The rows of a group lie close to one hidden flat surface of 6 dimensions, which passes through zero. Surfaces can cross.
Known rows, each followed by its group:
[ -4   6  -6  14  18   4  18 -29   2  16 -19] | j625
[  1  13   9  -1   2 -11 -19  -8  -9 -17  -9] | j367
[-10 -24  31 -13  11   8  16 -12 -16  19  17] | j253
[ 8 10 -8 -1 17 24 15  6  6 -7  3] | j367
[ 18  20   7   3  15   0   4 -10  22 -25   5] | j253
[-8 -9  2  2 -3 -6  1 -1  6 10 -5] | j625
[  1   7   6 -12  11  -2  10  -8 -17  -2   6] | j253
[ -3  -5   3  14   6   1  -7  -7 -17  -4  -2] | j367
[ 20  13 -13   1   3  26   8   3   6  11  -7] | j625
[  4   1  -7  12 -16   2  10  -6  25  -6  -9] | j46
[ -6 -22   1   8 -14   9   8  -8   8  33   1] | j625
[ -4  -5  24  -5 -12  13 -14 -14   8   3  -7] | j367
[ -5  14   2 -16   4 -10  -6   2 -15 -14   8] | j46
[ 12  -5 -18  27   2 -18   4  -4  -8  -8  11] | j46
[  1  -2   2  10 -13 -17  27 -39   7   5  37] | j253
[ -7 -13  14   2   1   8 -19  23  15  -9 -12] | j253
[-7 -8  2  4  1 -4 -1  5  5 -1  1] | j625
[  6  15   2   0  12  -8 -18  -3 -17  -8 -22] | j367
[-5 -3  9 -8  3  9 -2  3 -4 10 -4] | j46
[  0 -11   8   0  13  -9 -10  12 -13  -5   5] | j46
[  0  -3  11 -16  10  -3  -8  22   7  -8  -8] | j367
[ -2   1 -12  16   3  10  -8   6  -9 -13  -2] | j253
[ -1  -5  -1  11  -4  12   7 -10   0   3   5] | j46
[ 6 -7 -8  2 -8 -4  4 -8  8 25 -3] | j46
[  5  -5 -10  -7  -9   2  -8  31  29   8   0] | j625
[ -2 -11  -6  10 -14   6   5  -5   7  15  11] | j625
[  5  -4  27 -22  27  18   3   5  -6   9 -10] | j253
[  5   8 -22   4  -4 -25   4  -2 -13   6   4] | j367

New rows. What belongs after each?
[  5  12  -2   3   7   0  10 -20 -12   5  -7] | j625
[  9 -12 -11  13 -17 -18   4  -1  18  10  -3] | j46
[-11  12  16   5 -19  -5 -14 -25  -3 -32  19] | j367
[ -6  -8   1  -6 -27 -28 -13 -14   2  25  -8] | j367
[  8 -13   3  -5   0 -33 -16  22   8   0  -7] | j46
[ -8  -6   8   6  -5  -7 -10  -7  -7  -8   3] | j367
[  8  10 -19  -1  -7   4  -9  10  11  15 -25] | j253
[ -3  -7   2   5  17   5   0  -7 -29  13  14] | j46
[  3  -7  13   0   8  18  -3  -3   3  12 -15] | j367
[ -8  -8  12   3  -2 -13   3  -8   0 -15  24] | j253
[ -9 -13   1   7   3  15  -7  17 -16   4  -5] | j253
[  5 -18   6   1   6 -16 -10  15   3   5  -7] | j46
[ 6 -1 -7  4  9 18 12  2  5 10 -1] | j367
[ 11   4   2 -14 -11   2  -4  -3  -7   9  -1] | j625
[  2   6 -20  -4 -17 -22  11  -6   9  13  11] | j367
[ -4   0   6  -1   0 -10  -6   3   3 -18   8] | j253
[ 6 11 -7 -3  3 -2  6 -8  5 12 -9] | j625
[ 5  4  0  3  1 10  3 -4 -6 -3  6] | j625
[  3   1 -21   9   1  -1  17  -4  -2   7  12] | j367
[  1  -2  -6  16 -10   1  -3  -2  22  -4   3] | j253
[  1  13  19  -5 -23  -3 -20 -32   7   6 -16] | j367
[  4 -10  21 -26  17  16  13  -4  -9  35 -13] | j253
[  5 -11   7  -2   9   8  -3   5   4  10 -11] | j46
[  1  -4 -10   1  12  -7   4  20  -6  -9   4] | j367
[  1  10   8  -3   5  17   5   0   8 -19   9] | j367
[ -8 -19   3  28 -12   7  -1  -3  18  -8  11] | j253
[  1  22  -8   8  10 -12  -8  -1 -26 -42  10] | j367
[  0  -1   9  -5   1   1 -11  13  -4 -13   4] | j625
[ -8  -2   5   7   0 -12  -1  -5 -10 -30  24] | j253
[  7 -18   3  -1  -4  27   2  10  21  33 -12] | j625
[ -6   4   3   3   5  20   6 -10 -11  -4   9] | j46
[ -3  -4  -1   7  -5   1  -5   7  -3 -15  17] | j625
[-11  -8 -11  32  16  19  14   2  10 -11  11] | j625
[  6   9  -8   7  -3  -5   3   0   5 -18   1] | j46
[  4  32 -17   2 -10  -1  15 -15   6 -37  34] | j367
[ 14  26  -4 -16  20  13   5  13  10 -18  -3] | j367
[  4  -3   9   0  -2  10   5 -20 -12  16  -4] | j625
[-11   8  -7  -1   4 -13   1   1 -32 -20  17] | j253
[  5   5   4  -4  -1   3  -2  -5 -11  -1   1] | j625
[ -5  -8   7   1  13  25  -2   8 -26   7  -9] | j253
[  9  30  10  -8   9   8 -14  -6  -3 -32  -9] | j367
[-14  16  -1  -7 -20  -8  -2  -1  10 -34   7] | j46
[ -8  -6 -16  13  -7   9  -7  11 -19   7  -6] | j253
[  3   5  17 -26  11 -13   9 -13  -6   0  11] | j253
[ 17  13 -27  25  23  -8   3 -19 -42  13 -26] | j367
[  8  20  -5   0  17   9   1   5  -7 -32   8] | j367
[-14 -13  12  10   2  -4   1  -8 -10  -5   8] | j625
[ 25  27  -5   0  18  19   8  -9  18  -3 -15] | j253
[-13 -27   9  -2 -11 -18  -5   4  -1  21   8] | j46
[ 16  14 -10 -12  -6   7  -6  14   2  -1   2] | j625
[  4   3   4 -11 -10  16   4   0  23  15 -21] | j46
[ -6   1   0  15  -1  -6  14 -21 -12 -19  33] | j253
[-12  -6  16  -9 -12 -25  -1 -19 -17   7   1] | j625
[ -1   9   6  -3   7  -2 -12  18   8 -37  -6] | j46
[-5 -7  2  5  2 -4 -3  1 -8  0  2] | j367
